All rows are made from the same 10 directions, up to rounding. Whole rows:
In the rows, 128 means zero.
0: 126 132 118 101 153 134 154  83 148 119 135 155 143 115 142  92 109 127
1: 134 134 119 121 145 120 110 108 121 101 155 140 139 141 144 112 123 139
2: 138 121 117  98 128 116 138 124 105 123 147 161 155 134 135 113 123 121
3: 118 146 141 131 128 125 124 116 129 134 128 130 131 132 123 130 116 163
4: 143 120 136 163 108 112 125 123 145 131 124 162 141 123 131 107  87 126
5: 129  94 133 127 144 165 150 147 138  87 181 136 140  75 107 102  99 109
6: 116  96 146 124 134 119 122 137 125 133 128 132 142 114 137 155 114 120
7: 119 130 117  90 124 133 153 123 109 130 148 105 120 143 107 115 153 127
8: 121 102 141 145 136 144 107 128 117 137 137  96 116 125 127 117 144  98
9: 120 132 119 129 117 129 130 108 132 126 148 125 133 142 105  97 114 144
10: 135 112 150 152 122 107 114 123 129 142 118 166 151 120 149 127  92 127
11: 120 122 147 129 136 122 109 130 112 130 136 135 142 126 135 142 118 144

The start of a row, then its end:
139 116 126 136 141 132 132 127 143  99 145  94  94 124 141
121 148  98
151 111 134 140 137 129 133 148 133  97 145 147 129 101 147
127 117 103
111 146 136 146 135 103  87 104 142 116 129 129 136 151 138
151 102 185
143 144  88 123  98 131 161 158 149 103 132 158 140 122  93
125 108 139
121 128 136 151 114 130  91 159 106 136 128 123 138 136 112
153 127 146
103 107 112 129 116 124  92 140 117 123 149 113 149 150  97
147 118 145
122  98 116 125 129 115 121 137 143 105 143 135 144 124 127
147 105 122
148 147 140 119 129 104 128 135 107 121 129 160 138 133 155
141 127 147
142 137 134 133 139 118 144 105 151 110 131 120 102 126 151
113 130 122
155 156  86 102 101 122 184 142 142  87 155 136 112 138  99
104 133 135
123 132 141 130 132 149 134 139 122 131 135 138 138 105 114
125 117 141
170 151 136 104 107  92 170 159 101 118 128 150 111 136 151
143 151 125
118 107 107 129 141 110 106 111 158 128  98 110 121 144 155
157 137 101
130 127 107 155 132 140 117 123 167 132  90 117 112 123 136
131 134  99
105 113  95  98 155 174 115 110 113 142 134 132 162 122 111
 96 142 102
147 114 142 147 149 133 145 126 167 129  91 162 127  80 171
133 108  89
113 107 119 150 105 130  98 156 123 142 122 128 149 134  99
148 113 130
140 120 109 145 124 116 119 130 153 112 117 120 113 137 141
135 132 105
132 120 100 120 122 144 134 135 124 148 105 122 127 132 122
117 156  84
145 141 134 136 125 115 117 135 111 131 121 142 128 138 147
131 137 128
136 128 127 116 128 119 147 128 132 114 138 132 123 125 133
127 127 126
133 138 134 111 129 116 131 142 107 111 148 141 137 131 130
142 127 153
127 122 116 128 130 140 125 136 128 108 151 123 131 124 113
118 126 126
151 149 105 124 125 133 130 138 116 129 114 143 126 137 138
118 153 110
116 106 148 138 138 146 126 130 133 142 122 119 128 103 126
131 122 112
135 128 123 131 122 144 138 133 122 128 138 118 118 125 115
104 140 111
124 135 127 145 137 151 119 135 142 117 129 118 121 113 119
129 126 133
127 128 153 125 108 133 154 157 110 128 150 110 113 117  98
134 130 143
129 123 128 145 122 133 110 152 123 120 133 116 123 128 120
142 133 126
126 127 102 125 140 141 128 107 149 121 122 113 117 133 131
108 141 105
117 113 107 118 136 146 119 110 124 136 136 126 144 133 117
100 131 108
136 102 130 128 138 124 103 152 104 101 159 122 133 127 141
142 138 109
141 144 110 126 126 117 149 115 159  82 157 139 122 129 124
109 105 149
123 123 130 126 166 163  77 124  81 135 141 122 145 128 147
111 162 107
139  77  96 153 118 132 102 132 136 108 156 143 152 128 120
 90 105  74
133 119 130 141 114 106 124 115 136 139 119 157 146 134 135
118  99 128
141 117 106 143 121 133 105 148 119 123 127 134 136 134 129
123 138  99
109 100 122 133 127 136 111 157 134 101 157 121 146 114 100
154 103 141
130 103 139 172 108 112 111 132 149 116 141  96 102 137 120
127 115 116
117 147 115 114 127 131 141  93 140 152 108 125 126 143 122
107 132 137
132 121 151 115 121 117 145 139 106 142 131 150 142 118 131
135 118 133
130 101 116 145 111 113 117 125 141 139 117 158 155 130 128
120  96 108
149 145 102 128 100  96 128 152 129 117 114 146 128 154 131
152 132 136
115 100 153 141 119 142 141 177 138 141 109 125 130  85 109
177 111 122
172 134 167 157 102 109 153 175 114 120 132 179 130  95 142
133 101 130
127  94 156 123  97  89 158 148 127 133 137  98 102 135 120
159 125 119
117 143 128 130 141 143 118 129 133 130 116 114 121 125 126
142 139 142
107 117 145 111 152 129 129  86 131 148 124 132 142 123 142
116 116 132
127 156 117 115 114 114 145 132 139 129 113 162 147 132 117
145 105 170
120 129 153 138 128 113 111 119 119 141 126 130 133 135 136
139 116 151
142 110 102 140 108 121 129 133 140 124 130 175 162 123 120
104  92 109
124 122 128 140 144 129 111 127 146 106 131 102 110 127 140
146 135 125
141  93 137 134  96  99 151 164 134 122 132 136 126 118 122
153 108 108
116 124 143 130 136 160 135 144 126 141 122 118 126  99 112
134 132 125
118 164 145 144 132 144 143  99 156 151  99 123 111 118 122
114 119 159
139 155 127 150 132 145 128 125 147 143  90 140 118 115 139
121 133 124
127 140 147 110 128 136 146 117  99 161 123 156 148 120 126
106 125 138
131 146 126 110 143 141 138 114 118 128 132 129 125 127 134
110 144 130
142 164 106 144 135 138 112 109 139 120 118 148 131 138 137
 99 129 138
121 117 132  78 114  76 152 110 107 141 133 125 131 165 140
148 136 137
